There are 3 ways to turn a row about zero (a turn may also mirror it). The second row of each pair is the first, turned, with some noise. The first 27 pairs use one turn. New pairs use 2 turns, one after the other, and a turn may come again.
Some pairs, each with its turns in order after it:
[ 6 -4 -9 28 -2 13 -3 16]
[  7   1   9   8   0 -20 -24  14]
k_900

[-12  -4   3   9   0 -33   4 -16]
[ 16   4   9  -1  -7 -14   4 -32]
k_840

[-11  16 -36   1  -6  -2  14 -13]
[-18  15 -31 -11 -10  12  -8   7]
k_660

[ 20  22  11  -1  -8  -2   1 -50]
[ 15  -7 -38  -3  36 -17 -20 -14]
k_660

[ -2  16   5 -25  -4  35 -13   8]
[-19  16   7  26   0 -29  -7  -8]
k_660

[ 2  0 -2 -1  0  0  6  5]
[ 2 -1  3 -1 -1  4 -2  5]
k_900

[ -9  10  -2  -8  -2   3   3 -14]
[ 0  8 -7 15  3  1 11 -6]
k_840

[-23 -48  14   3 -21  -2   9  32]
[-19 -42 -17 -13 -28 -20 -25  -7]
k_840

[ 26  23 -46  19   7   6   8  -3]
[ 39 -12 -12  10  34  -5 -17  25]
k_900

[ -8 -50  -9  -5  -2  14   8   0]
[  3  31  -4 -21 -28  10 -27  -1]
k_900

[ -8  21 -27  -2   6  15  -2  18]
[-13  30  -6  10 -22  -1  -4   9]
k_660

[-38 -11  33  -5 -27   7 -16   7]
[-53  14  -1  -3 -24 -14   8  -5]
k_900

[-13  20  -7  15   1  -5 -20   7]
[ -9 -20  -8   0   9 -26   3   5]
k_900

[-15   2 -12 -25 -29  44 -31 -50]
[-32  21 -67  21   7  14 -18 -20]
k_900

[-50  -3  17   0  10  22  -5  42]
[-26  11  56   1 -19  -9 -13  23]
k_660

[  4 -17   3  38   3 -46   6  -4]
[ 35 -18  -2 -33   2  28  12  17]
k_660

[ -7   1  16  -9   7 -16   5 -25]
[ 14  10   6  23 -14  -4   4 -18]
k_840

[  5   3 -33  13   0  -2 -14   1]
[  3   9 -22   9 -14   7  10  21]
k_660

[  8 -19   1   4   1   6 -20  -4]
[ -9 -15  18   6   6  -8  -3   9]
k_840

[ 22 -23 -16   1  -4 -34  -5 -47]
[-11  26  47   8   2 -28   1 -30]
k_840

[-10   5 -10  -1   6  26   3  10]
[-12  10   4  15 -17  -2 -15   3]
k_660

[ -8  -6  -2  -4 -24  -5 -27  17]
[ -2 -19  -7 -10   3 -28  13  16]
k_840

[15 13 12  3 13  0  8 30]
[ 18   2  -4 -18  -9  18 -12  20]
k_840

[  6 -17 -37  28 -12 -13  12  -6]
[-21   6   9 -29  23 -11 -10 -31]
k_840

[-4  1 10 -6 -7  8  2  1]
[-13   2   2   7  -4   6   1   1]
k_900

[ -6  13   7 -11  33 -19 -17  41]
[10 41 39  1  4 10 19  7]
k_660

[-6  0 -3 -3 35 -9  0  1]
[ 21 -23  -3 -11 -15   0   6  -7]
k_900

New pairs. What belongs after each?
[-11  -6 -29 -11  -5  -9  -6  -2]
[  3 -17 -11 -19   9  18  -7   0]
k_900 k_900

[  5  -4  -5   4 -26   0   6   0]
[  1 -11  -9 -17   8  -8  11  -6]
k_840 k_900

[ 20  34 -20 -11   6 -12  39  17]
[ -6  35 -28   5  11  13  30  29]
k_840 k_840

[ -1   8   6 -22  -9  -1 -19  -5]
[  1  11   4 -18  11  23  -4   5]
k_660 k_660

[ -2  -4   4  21 -10  33  21  29]
[  4 -30  -5 -15   0 -38  17   9]
k_660 k_660

[-29 -24   1 -12   8  48  -3   9]
[-42  14 -23 -12  16 -23 -22  11]
k_900 k_900

[-17  -8 -13 -34   0   5 -10 -41]
[  6 -13  -3 -38  -9  10 -38  11]
k_840 k_660

[ 16   3  -5   8 -12   1 -12  33]
[-11  15  18   7   0   5  26 -11]
k_840 k_660

[-8 44 12 13  1 -2  3  9]
[ 24  20   5  -4  -5 -13  26  23]
k_660 k_840

[  6  50  -6  -2 -13  11   5  17]
[ 17 -34   0  -9  21  20 -13  26]
k_840 k_900

[-11  30 -29  -8 -50 -40   9  26]
[-26  39 -36 -28  13  24  27 -32]
k_840 k_660

[ 7 -6  0 -3 21 -3 50 -3]
[-25   0 -36  28  15  -2  -8  -5]
k_840 k_900

[ -7  37  18  -7  28 -15  19  -2]
[-23   1  -5  -5 -12   7 -45 -14]
k_900 k_840

[ 14   3   2   7 -29 -19  24  16]
[  4  19   8  -9  -3 -17  38  10]
k_840 k_840

[-18  -5   3   1  -3  13 -28  10]
[-15 -15   8 -17 -16   6 -15 -13]
k_840 k_840

[ -3  -2  -6  29  11 -18   2   8]
[ 14  13  11 -14 -21 -13 -11   3]
k_900 k_840

[ -4   0   5  34  14  21 -19   1]
[ 16  -9   9   1 -27   0 -24 -21]
k_840 k_900

[-17 -16  -7   6   3   0 -26   0]
[ -5   6 -15 -20  17  -3  12  -8]
k_900 k_900

[-16  -2   4 -12 -16  -1  27 -44]
[ 10  -9 -10  23  18   9  -1  46]
k_900 k_900

[ -1  -8  11  -6   7  50  26 -38]
[ -9  -2 -19  -9  64  -7 -12  11]
k_900 k_840

[ 15   6 -11  -4  -7   3  13 -25]
[-20   4  13  -2  16   3  17 -11]
k_660 k_840

[-12  18  -8 -44  -5   7   7 -35]
[-27   9 -22  26 -30  18 -28   2]
k_900 k_660

[ 17 -17  -3 -25   3  -5  15   9]
[-16  -8  -5  21  -7  22 -12 -11]
k_900 k_900

[ -1   7  -9  -6   5  -2 -12  50]
[-15   2  11 -26   2  36 -18  11]
k_840 k_900

[-19  15 -16  11 -18  -2 -12 -30]
[42 -3 -6  2 -9 -2 22  2]
k_840 k_900

[-4 -4  7 -1  2 -8 44  0]
[-15  -2  28  22   4  14  -6  22]
k_900 k_900

[ 8 17 50 45 -9 25  7 -1]
[  2 -17  55 -22  29   7   2  30]
k_840 k_840

[  0 -10  24  -1   7  -5  -1 -19]
[ 14  -6   5  -3 -19   3  -7 -21]
k_660 k_900

[-31 -45 -19  -7   7  -7   2   6]
[-28  10   5   4 -43   4 -15  24]
k_660 k_900

[ 12  13  28  -7   9 -15   1   2]
[ -1   1  -1  22  -5   6 -25 -16]
k_900 k_840

[ 13   8  13 -30   2  -8  17  -1]
[ 14   1 -24  13  -7  10  19 -13]
k_660 k_900

[-2 13 -5 -6 -1 10 -4 12]
[ -6 -19   2  -4  -3   3   3   0]
k_900 k_840

[ -5  -3   1   9  11   4 -13  -9]
[  4 -10  13  -1  -3  -8 -12   1]
k_660 k_900

[ 22   1 -37   1  -7  -1  14 -10]
[-18  29   9 -10  23  -6 -20   2]
k_840 k_660

[ -9 -31   6   4   4  -3  -4  14]
[-13 -18   5   9 -11 -25  -3  -3]
k_840 k_840

[ 7 -2 -4 -1 22  4 16 12]
[-11  -4 -14  16   6   1   3  18]
k_840 k_840

[ -2  29  13  38 -17 -18 -29   1]
[ 30   4  14 -23 -13 -21  40  -3]
k_900 k_900

[ 30   9  32   3   3  50  -2 -14]
[ 28 -27  -9   7  -8 -16 -29  47]
k_900 k_660

[  0   3  -1  -3   5 -50 -17   0]
[ 11  37   3   8 -26 -20 -18   1]
k_840 k_840

[  6   0   5 -21 -15   1   9  -8]
[ -8  11   0  11  -3  -3 -24   2]
k_900 k_660

[-13   1  -4   5   9   3   5 -14]
[ -4 -15   2  -3   3   5  11  10]
k_660 k_840

[ 7 -9 -2 35 11 -1 -2 17]
[ -4  -6  -2  -5 -11  16 -16 -32]
k_840 k_900

[-28 -42 -27  12  24  16  19   0]
[-13  26 -42   4 -41   2  -6  -8]
k_840 k_900

